Every row belongs to one group in each of 4 separate groupings. Each group adds its own fixed numbers to the row, and there is some noise. The rows also spread widely along 13 directions, which tell nothing about the answers.
In the rows, zero is written as 128.
Known rows, each followed by its group in each grouping:
[144 135 110 110 128  91 135 159 108 114 108 126 159 150 119 115 134 107
 150 109 117 136 108 119 175 152 157  93 160 134  67  93 112 130 144  58
 146 158 167 161 115 118] : K96 (2) gek bemo
[165 151 118 140 131 137 127 129 105  90 135 116 180  84 135  94 113 165
 124 143 126 103 119 142 147 126 159 117  84 113 110 121 128 166 132 128
 132 150  86 142  88 133] : K711 (1) mafid bemo
[164 123 163  93 133 146 147 123 108 107 155 183  92 104 130 100  93 140
  97  64 161  78 100 112 155 158 153 108  60 126 103 161 119 172 169 135
  91 129 104 107  66 156] : K711 (3) zopeb Mek
[155 174 168 140 139 154  85 134 103  87 167 157 105  65 145 135 127 164
 101 122 138 122 129  96 140 139 142 133  77 168 133 177 158 146  83 157
 149 110 116 111 112 175] : K496 (0) Gimo Leg
[142 126 150 118 135 123 136 133 129 135 141 106 109 122 124 141 161 112
 126 128 134 135 120 110 121 143 122 133 120 124 121 140 139 109 121 132
 121 114 143 166 157 153] : K96 (3) zopeb Bufe
[176 130 128 104 145 137 153 132 142 131 167 139  95  85 134 106 107 126
 105 108 152 105 128 135 125 154 139 135  96 124  96 161 114 163 123 166
  90 115 102 110 110 144] : K496 (0) dig Mek
[147 155  77 139 138 144 123 120 194 157 140  81 161 149  98 128  95 148
 123 156 128 138 155 123 124 112 114 113  99 128 180 109 113 161 125 159
 108  83 106  97 123  90] : K96 (2) dig Pib
[140 154 147 140  98 122 110 146 123 123 184 156 107 152 103 139 157 126
  73  91 133 106 107  85 155 162 130 122 100 166 131 170 161  99 135  62
 130 114 151 130 134 163] : K496 (5) mafid Bufe
[ 97 137  95 158 117 133 127 191  71 100 110 142  89  77 111 152 166 136
 120 114 125 118 111 113 142 173 143 154 180 136 113 143 137 132  95 116
 111 147 156 142 131 122] : K711 (5) gek Leg
[163 167  70 121 136 141 132 125 129 136 133 101 150 125 172 138 115 131
 172 156 100 194 155 143  94  68 130 137 139 135 133 100 138 139  70 161
 203 171 105 105 147 101] : K496 (4) Gimo Pib
[150 121 203 107 129 130 157  75  79 102 152 133 120 129 127 135 128 106
 150 114 108 135  90 120  91  90 136  91  83 170 131  74 122  83  99 131
 180 161 143 128 150 126] : K496 (1) mafid Mek
[144 135 115 167 123 154 162 126  83 138 162  81  96  57 111 164 186 108
 119 134 117  91  79 112  49 124 122 145 123 133 142 122 134  78  79 142
 109 151 103 149 158 112] : K711 (4) Gimo Bufe
[111 132 103 162 141 101 113 151 142 100  87  84 178 130 128 110 135 136
 138 124 120 105 132 178 131 140 136 124 189 134  88 155 100 136 132 106
 118  97 118 153 103 111] : K711 (0) gek Mek
[122 113 111 150 113 115 169 142  74 124 131  97 104 102 102 145 183  98
 122  98 116  92  77 139  87 149 114 132 181 143 109 118 120  63 110  84
 125 151 136 150 148 104] : K496 (5) gek bemo
[143 130  82 140 127 118 146 128 153 130 112  76 168 125 130  95 103 157
 121 128 140 102 145 181 129 121 106 147 146 104 120 146 117 144 154 144
 121 110  83 112 102 111] : K496 (1) gek Bufe
[157 139 149 112 136 113 120 166 103  93 137 113  72 104  92 119 125 105
  85  84 158  99 113 111 166 172 114 108 114 216  81 179 128 107 112 158
 135  64 134  99 110 160] : K496 (5) mafid Mek
[127 133 184 103 105 119 118 123 123 148 147 109  78 170 119 157 164  89
 111 108 141 145 126 109 114 117  82 146 129 180 136 178 166  50 114 125
 158  94 149 140 179 181] : K711 (4) mafid Bufe
[ 73 146 163 201  99 126  66 150 126  95 131 130 168 149  84 138 158 196
  84 155 123 114 146 101 181 158 119 132 128 157 179 135 161 122 124  71
 128 103 175 147 147 157] : K711 (1) Gimo Bufe
[149 153  79 139 111 129 126 163 153 158 152  89 104 138  85 136 133 132
  74 122 150 106 132  91 157 156  92 132 119 152 145 157 149 125 136 124
 102  86 121 105 130 133] : K96 (1) Gimo Pib
[111 121 126 125 125 120 128 123 157 132 120 150 157 184 125 100  76 158
 132 124 126 145 166 151 156 113 131 113 128 133 140 104 104 172 150 119
 139 137 140  82 108 111] : K711 (1) Gimo Mek
[115 125 116 122 131 126 129 148 115 105 102 150 144 122 144 103 109 152
 123  90 166  80 114 159 147 142 144 134 131 101 101 189 124 167 188 128
  73 129  93 138  55 146] : K711 (1) mafid Leg
[102 114 118 109 122 140 155 124 105 140  99 147 100 165  96 140 101 128
 153 112 126 146 132 117 131 108 119 107 141 149 157  69 109 130 131 129
 136 164 166  88 125  89] : K96 (3) Gimo bemo
[145 126 180 114 133 153 160  65  89 135 138 120 132  91 161 163 166 117
 172 127 126 125  71 131  53  89 145 136 108  76 150 118 139  89 118 133
 113 182 107 201 145 139] : K96 (4) gek Bufe
[100 144 126 149 141  96  69 162 187 119  97  99 177 161 136 127 148 155
 123 151 143 148 171 142 161 153 137 134 173 129 112 196 131 154 140 110
  92  64 145 180 129 168] : K711 (0) Gimo Mek
[138 124  44 103 124 139 171 156 127 159  81  60  98 123  98 131 109 126
 130 124 168 106 130 143 126 120  68 159 155 111 138 143 137 120 155 182
  89 114  91 113 111 103] : K96 (3) dig Bufe
[111 144 138 107 122 131 100 124 154 128 129 205 163 180 175 120 101 176
 147 128 133 187 164 123 172 121 166 133 122  89 143 132 149 190 151  93
 133 178 160 138 118 156] : K496 (2) Gimo Pib
[ 99 104 179 142  98 126 114 140 137 110 153 188 119 165  77  87  99 171
  63 123 134 102 160 115 211 185 128 129  83 127 156 107 131 174 169  85
 106 121 181  95 132 143] : K711 (3) mafid Leg
[ 86 149 140 165 149 151  84 119 140  90 123 169 140 122 151 142 132 178
 129  88 149 109 120 140 111 133 159 124 135 135 152 198 118 167 140 140
  83  96 115 129  73 145] : K496 (1) zopeb Mek
[ 99  97 179 140 127 121 136  93 127 127  99  66 142 141  87 140 146 134
 139 169 104 135 139 137 105 109  89 117 115 140 181  64 122  90 115 153
 141  96 153 146 183 110] : K711 (3) zopeb Leg
[153 107 140 100 126 117 157 150 129 135 153 144  89 111 138  94 117 109
 114 114 134 144 142 153 154 164 132 152 142 107  84 118 115 154 110 134
 137 150 153 111 152 137] : K96 (2) gek Pib
[ 95 111 154 114 134 131 135  90 147 150 100  91 106 193  90 153 109 109
 146 112 139 136 132 142  96  87  77 108 144 179 176 117 108  86 128 163
 130  81 141  92 141 103] : K96 (4) dig Mek
[ 76 137 176 132 170 106  82 117 157 107  85 114 134 150 136 167 149 117
 171 108 139 155 129 146  87 109 137 110 178 183 135 187  97 100 114 164
 110  41 150 148 123 138] : K496 (2) gek Leg
[155 116 175  98 136 110 160 100 143 152 187 139 108 158 122 129 124  82
 125  96 118 125 109 129  90 117 128  97 101 168 115 120 107  95 120 112
 147 112 140 110 146 125] : K496 (5) dig Leg
[ 98 145 133 126 166 175 120  88 170 152 150 197 116 144 138 177 117 136
 171 102 137 148 111 104  69  97 191  99 104 119 187 135  88 178 125 156
  52 124 132 122  96 103] : K96 (4) dig Pib
[127 157  34 128  97 142 131 176 137 157 116 129 119 136 124 131 118 165
 101 128 155 118 143 109 159 139 105 171 141  81 152 169 170 167 168 114
  85 146  99 120 101 133] : K711 (1) Gimo Leg

New rows. What belongs after each?
[128 156 128 161 122 166  87 141 124  94 143 148 132  91 133 121 120 193
 107 151 117 153 167 118 167 143 138 149  96 133 157 121 148 184  87 154
 156 131 132 104 134 143] : K711 (4) zopeb Pib
[136 125 169 127 127 114 125 147 123 126 166 166 127 127 113 129 150 131
 117 138 122 146 125  81 172 172 171 108 104 127 104  90 130 147 120  81
 113 154 196 164 159 161] : K96 (1) Gimo Bufe
[104 142 109 127 141 112 123 130 144 149 108 105 143 176 157 155 150  98
 180 128 110 180 140 157  63  77 127 130 200 151 126 144 112  96  92 126
 161 133 136 135 149 115] : K711 (2) Gimo bemo
[119 122 128 128 136 113 140 116 153 152 126 126 161 165  84 140 133 123
 134 123 126 116 102  92 123 136 162  74 111 130 144  88  92 132 168  86
  63 117 153 158 116 106] : K711 (2) Gimo bemo
[145 168 151 155 160 127  82 110 134  78 115  91 191 101 119 133 116 163
 150 162 109 145 133 115 138 115 154  89  93 168 146 108 114 144  96 153
 158  79 126 140 115 122] : K496 (2) gek Leg
[167 163 111 127 129 151 124 113 138 125 169 150 162 118 169 105 109 159
 136 153 108 155 152 140 123 103 161 145  90  87 142 121 142 180 104 129
 160 174 103 123 123 136] : K96 (1) mafid bemo
[119  84 149 146 134 102 151 149 143 115 130 116 136 129 110  60  93 136
 102 124 123 105 167 198 153 154 116 133 147 146  86 107  78 155 129 137
 142 114 141  73 129 110] : K711 (3) Gimo Bufe
[ 92  87 168 145 132 122 149 124 137 131 118 128 124 126 104 114 131 141
 128 144 125 124 148 153 123 147 131 135 141 117 133  91 100 138 125 140
  91 129 166 137 158 125] : K711 (0) Gimo Bufe
[ 87 123 189 121 121 125  99 125 121 100 103 166 130 157 140 123 109 160
 144 133 127 170 165 142 166 124 127 141 139 143 143 126 132 151 119 132
 162 126 176 117 143 154] : K711 (1) gek Leg
[163 146 131 101 126 112 117 119 181 157 153 110 137 183 107 122 103 120
 108 120 141 132 138 100 151 126 114 102  97 149 136 142 130 130 151 112
 127  86 130 111 124 141] : K96 (2) Gimo Mek
[141 110 198 121 141 144 136 110  97 104 138 107  83  86 100 128 134 123
 105 106 149  93 103 124 124 144 103 116  84 168 135 133 125 105 115 176
 126  86 123 118 130 147] : K96 (3) zopeb Pib
[151 113 134  91 115 141 169 111 116 164 143 104  68 133 125 142 138  94
 119  93 143 118 110 126  93 115  83 140 114 132 132 138 141  89 132 156
 128 126 107 115 147 135] : K711 (4) zopeb Pib
[159 160  64 159 120 148 130 148 128 133 166 106 142  94 134 124 150 139
 112 158 106 134 134 129 122 136 141 156 125  95 134 110 146 151  92 120
 134 165 110 140 148 110] : K96 (4) mafid Pib
[168 110 155  89 131 120 175 108 110 156 148 122 104 112 106 141 141  88
 148 139 109 153 109  93 121 134 148 107  98 110 119  44 113 121 113 124
 122 164 168 159 178 117] : K96 (4) gek Leg
[117 169  76 159 147 120  76 156 184 126 115 101 174 140 122 139 143 155
 122 158 137 146 158 117 153 154 155 132 148 112 134 171 132 177 135 128
  74  80 131 171 117 142] : K96 (4) mafid Mek
[136 136 110 101 105 139 142  89 172 159 139 167 145 191 139 110  71 164
 114  85 151 115 134 136 139 114 124 132 100  77 172 150 132 168 201 102
  93 142  99  96  81 121] : K496 (2) gek Mek
[135 127  82 120 140 117 151 159 147 154 108 102 118 122 111 135 139 112
 121  98 166  83 103 121 117 147 131 126 147 116  95 183 110 128 174 130
  40 100 100 155  93 132] : K711 (0) Gimo Bufe
[187 163  95 126 140 144 126 142 160 125 181 130 139  80 164  95 109 158
 100 134 141 124 145 147 141 143 142 153  91 109 102 178 139 188 113 157
 125 118  73 110 103 154] : K496 (1) dig Pib
[121 136 129 137 168 140 146  93 138 133 114  96 141 108 121 164 139 124
 174 122 142 116  93 133  52  91 145  99 118 144 152 138  95 111 123 182
  75  93 100 151 107 106] : K496 (1) dig Bufe
[108 118 142 152 130 123 127 156 108 112 140 121  83 115 103 125 152 105
 109 108 125 111 131 146 116 153 113 139 170 173 107 142 112 104  87 131
 133 108 151 103 147 126] : K96 (0) mafid bemo
[ 97 117 139 136 156 118 144 108 129 127  83  94 142 150  76 173 145  95
 179 111 116 131  82 103  88 109 149  58 141 177 147  76  69  94 131 135
  88  95 157 150 123  74] : K711 (2) gek Pib
[145 133 117 135 146 140 166 111  96 136 121  74 134  76 138 162 169 110
 171 138 127 113  77 131  41  93 140 125 130 117 129 134 124  83 101 162
 105 144  88 183 130 115] : K711 (5) Gimo Bufe
[108 105 178 130 124 112 120 147  98  94 108 140 118 126  92 105 121 139
 104 108 141  99 124 132 191 175 117 119 136 146 113 120 119 132 151 102
 121 112 171 127 120 140] : K96 (3) gek Leg
[148 136 129 125 144 115 134 122 157 129 186 190 146 148 168 106 125 107
 119  67 125  94 101 151  95 136 187 109 118 111  82 181  96 156 160  70
  90 138 105 128  78 130] : K496 (0) mafid Leg
[133 151 183 117 139 142 110 110  97 100 122 142 120  96 119 156 141 137
 145 121 135 133  96  85 128 126 155 104  91 155 141 135 129 121 109 140
 121 117 140 158 120 154] : K711 (2) gek bemo
[155 129 175 113 134 107 136  89 159 149 172  95 142 159 146 118 134  87
 125 114 116 117 116 161  65  91 112 123 104 143 123 163 116  83 119 124
 154  95  97 128 140 136] : K711 (2) mafid Leg
[125 151  60 158 141 119 118 177 135 118 116 108 146  98 133 127 163 136
 110  96 160  77  99 142 127 168 151 142 169 108  85 212 125 140 165 113
  43 104  92 173  79 141] : K496 (4) mafid Bufe
[138 126  90 123 154 109 143 161 177 159 134 123 130 107 130 134 153 127
 133 149 144 154 146 115 129 170 177 135 139  88 100 143 108 171 135 146
  49 111 145 182 144 144] : K496 (5) Gimo Bufe
[179 172 123  89 142 116 106 137 142 134 146 112 121 121 157 146 156 111
 125  97 153 135 105  94 123 133 137 120 107 141  93 210 157 115 134 128
 124  90 101 171 109 188] : K496 (2) zopeb bemo
[116 133 148 179 126 153 124  93 106 103 147 143 188 104 143 112 134 177
 131 133 110  85  98 158  97 119 158 122 116  92 159 105 120 141 124  84
 120 182 110 146  99 108] : K96 (2) Gimo bemo
[141 112  53 141 111 144 190 143 121 157 144 111 113 121  95 118 128 124
 110 111 111  94 110 131 105 138 120 131 123  92 143  76 111 144 143 113
  98 168 106 100 126  65] : K711 (3) zopeb Pib
[130 153  86 131 130 168 120 152 123 126 130 164  93  99 114 148 121 160
 114 107 147 127 127  82 149 152 152 130  95 123 152 139 132 187 133 158
  80 126 120 108  97 130] : K711 (4) zopeb Pib
[164 144 132 154 120 141 135 121 106  99 189 144 151  95 149  96 132 146
 102 122 102 103 113 148 121 132 151 133  94 116 120 125 137 138 109  93
 157 172 103 122 122 125] : K496 (3) mafid Pib
[ 93 110 112 162 127 124 131 159 128 123  97  91 126 106 100 124 146 149
 118 155 132 122 148 148 138 154 113 149 169 125 131 118 121 134 113 143
  98 116 146 139 153 121] : K711 (0) Gimo Pib
[ 90 134 131 149 166 130 118 148 101  90  83 116 141  77 151 147 163 136
 179 135 139 140 113 149  91 124 174 134 169 129 101 159 108 137 100 181
  89 122 127 185 114 141] : K711 (1) mafid Bufe
[151 159 125 135 158 134 107 145 113  90 117  92 143  81 136 133 136 130
 141 123 144 109 104 131 131 129 136 108 128 163  93 171 126 128 104 156
 126  93  99 154  92 144] : K96 (0) dig Pib
[101 107 124 120 117 100 145 122 169 152 116 146 154 206 112 109 107 130
 133  99 127 127 140 152 144 131 134 110 156 120 124 118  91 146 183  74
 103 123 151 117 114 108] : K711 (1) gek bemo
[161 136  76 119 126 115 135 175 134 123 100  73 128 113 117  92 102 130
 116 139 134 137 163 157 185 149  96 150 157 127  82 123 132 152 119 149
 158 117 118 108 129 122] : K96 (0) gek Pib
[103 105 175  85 111 152 149 110 115 137 123 215  66 148 117 144 106 153
 114  76 171 129 114  97 163 154 136 134 101 105 166 139 138 151 176 128
  71 150 161 119 115 156] : K496 (5) gek Pib
[111 131 147 136 116 122 115 139  91  90 100 103 150 128 137 111 130 149
 134 129 132 120 133 173 145 119  95 140 157 155 112 148 147 107 114 121
 175 134 123 131 121 148] : K711 (1) dig bemo
[115 111 113  99 120 139 152 151 106 138 127 199  88 123 144 117 121 134
 120  92 157 118 118 126 157 167 159 154 135  59 108 142 132 179 172 112
  58 187 145 145 103 145] : K96 (4) mafid Leg
[136 166 155  98 115 146  90 132 150 150 145 148  77 160 112 176 138 134
 116 120 146 179 149  46 157 128 119 130  82 170 166 162 169 127 119 148
 137  84 160 126 155 181] : K711 (4) zopeb Bufe
[168 126 121 113 120 115 147 143 123 119 134 110 149  99 169  76 109 162
 118 147 139 136 161 174 163 135 116 167 125  89  85 134 152 157 130 145
 165 166 106 128 134 163] : K496 (1) Gimo Bufe
[142 134 163 113 137  98 114 149 149 128 158 151 135 140 135 125 142 112
 107  99 145 111 113 116 145 158 158 106 116 144  85 189 123 134 152  87
  96  92 140 163 107 174] : K711 (5) Gimo Leg
[119 117 119 142  86 129 159 138  89 135 149 143 105 142 113 129 156 116
  91  70 128  67  83 130 116 148 108 145 154 114 130 156 141  88 165  42
 112 165 120 129 116 120] : K711 (3) gek bemo
[147 109 105 117 130 122 175 129 155 167 160 127 123 140 117 122 136 107
 123 126 124 114 119 134 108 147 142 126 128  82 121 105 109 146 142 102
  77 149 135 147 145 107] : K96 (3) dig Mek
[139 125 125 114  90 145 148 136 115 130 155 175  96 149  89 101  92 159
  77 110 146 105 132  93 201 167 124 133  79 108 148  94 146 171 166  98
 104 163 153  92 118 135] : K96 (1) mafid Mek
[143  98 190 146 134 107 168  92 145 154 215 147 114 138 106 118 153  89
 101 103  99 106 105 137  69 137 150  95 108 159 118  89  79  97 105  83
 122 128 159 107 168 113] : K496 (1) Gimo bemo
[125 117  88 107 124 107 151 151 128 152  99 116 118 156  90 131 125 120
 128 117 140 137 133 112 158 150 123 109 153 142 114  92 114 128 157 111
  99 133 162 125 133 113] : K496 (4) Gimo bemo
[129 135 113 128 130 100 109 177 131  98 102  96 143 126 136  98 126 137
 109 105 161 101 140 168 174 161 103 142 172 149  60 199 140 124 148 119
 125  92 117 141  99 164] : K496 (0) dig Bufe
[115 144 146 163 172 145 107 128 141 115 155 151 119  72 157 143 151 131
 157 145 107 168 148 144  67 120 190 133 144 153 121 143  84 166  48 182
 123 119 136 123 142 127] : K711 (4) Gimo bemo
[119 131 122 114 146 104 104 156 148 102  78 126 166 152 111 105  94 161
 130 123 156 123 146 124 198 151 145  97 130 141 103 146 112 177 182 123
  93  96 138 139  78 143] : K711 (3) Gimo Mek
[111  93 132  93 151 108 142 157 178 148  93 113  80 147  95  96  82 118
 125 129 159 149 193 167 163 156 100 133 158 166  96 136  79 167 128 205
 101  56 153  74 137 131] : K711 (0) dig bemo
[131 137  90 129  96 135 136 157  88 104 110 119 122 117 112 111 121 164
 103 133 139 118 136 129 177 153 109 155 133 115 135 119 166 138 134 123
 137 161 127 126 126 132] : K496 (5) mafid Mek
[138 122  64 117 124 102 157 145 137 160  72  22 131 140  88 133 138 114
 132 151 145 132 142 145 128 125  68 133 172 139 124 113 132  90 140 158
 118 100 116 139 154 112] : K496 (4) Gimo bemo
[ 76 156 159 142 111 151  75 128  72  75  63 142 167 149 115 159 133 191
 149 124 151 116 105  96 182 120 118 114 133 142 172 141 178 113 153  89
 127 147 157 181  91 157] : K96 (0) dig Bufe
[114 160  63 137 122 147 117 182 121 125 117 139  98 129 124 140 111 146
 129 110 139 145 151 123 146 126 120 151 157 162 128 162 138 157 103 155
 142 129 128  75 108 118] : K711 (1) dig Bufe
[147 123 162 106 124 115 160  96 112 137 130 110 151 158 127 134 120 111
 158 128 115 140 109 125 105  87 129  94 104 148 127  83 122  93 128 116
 163 154 134 138 142 123] : K711 (1) Gimo Bufe
[ 93 152 146 139 131 153  94 109 103 102  95 147 146 140 127 163 136 157
 154 120 140 116  97 101 122 106 141 112 116 122 176 146 148 124 147 117
  98 133 132 167  91 136] : K96 (0) mafid Leg
[134 145 115 130 165 136 129 124 183 157 175 174 126 125 155 151 153 119
 162 132 104 183 143 109  71 123 208 118 116 106 129 128  86 189  93 144
  86 124 143 147 145 123] : K711 (1) zopeb bemo
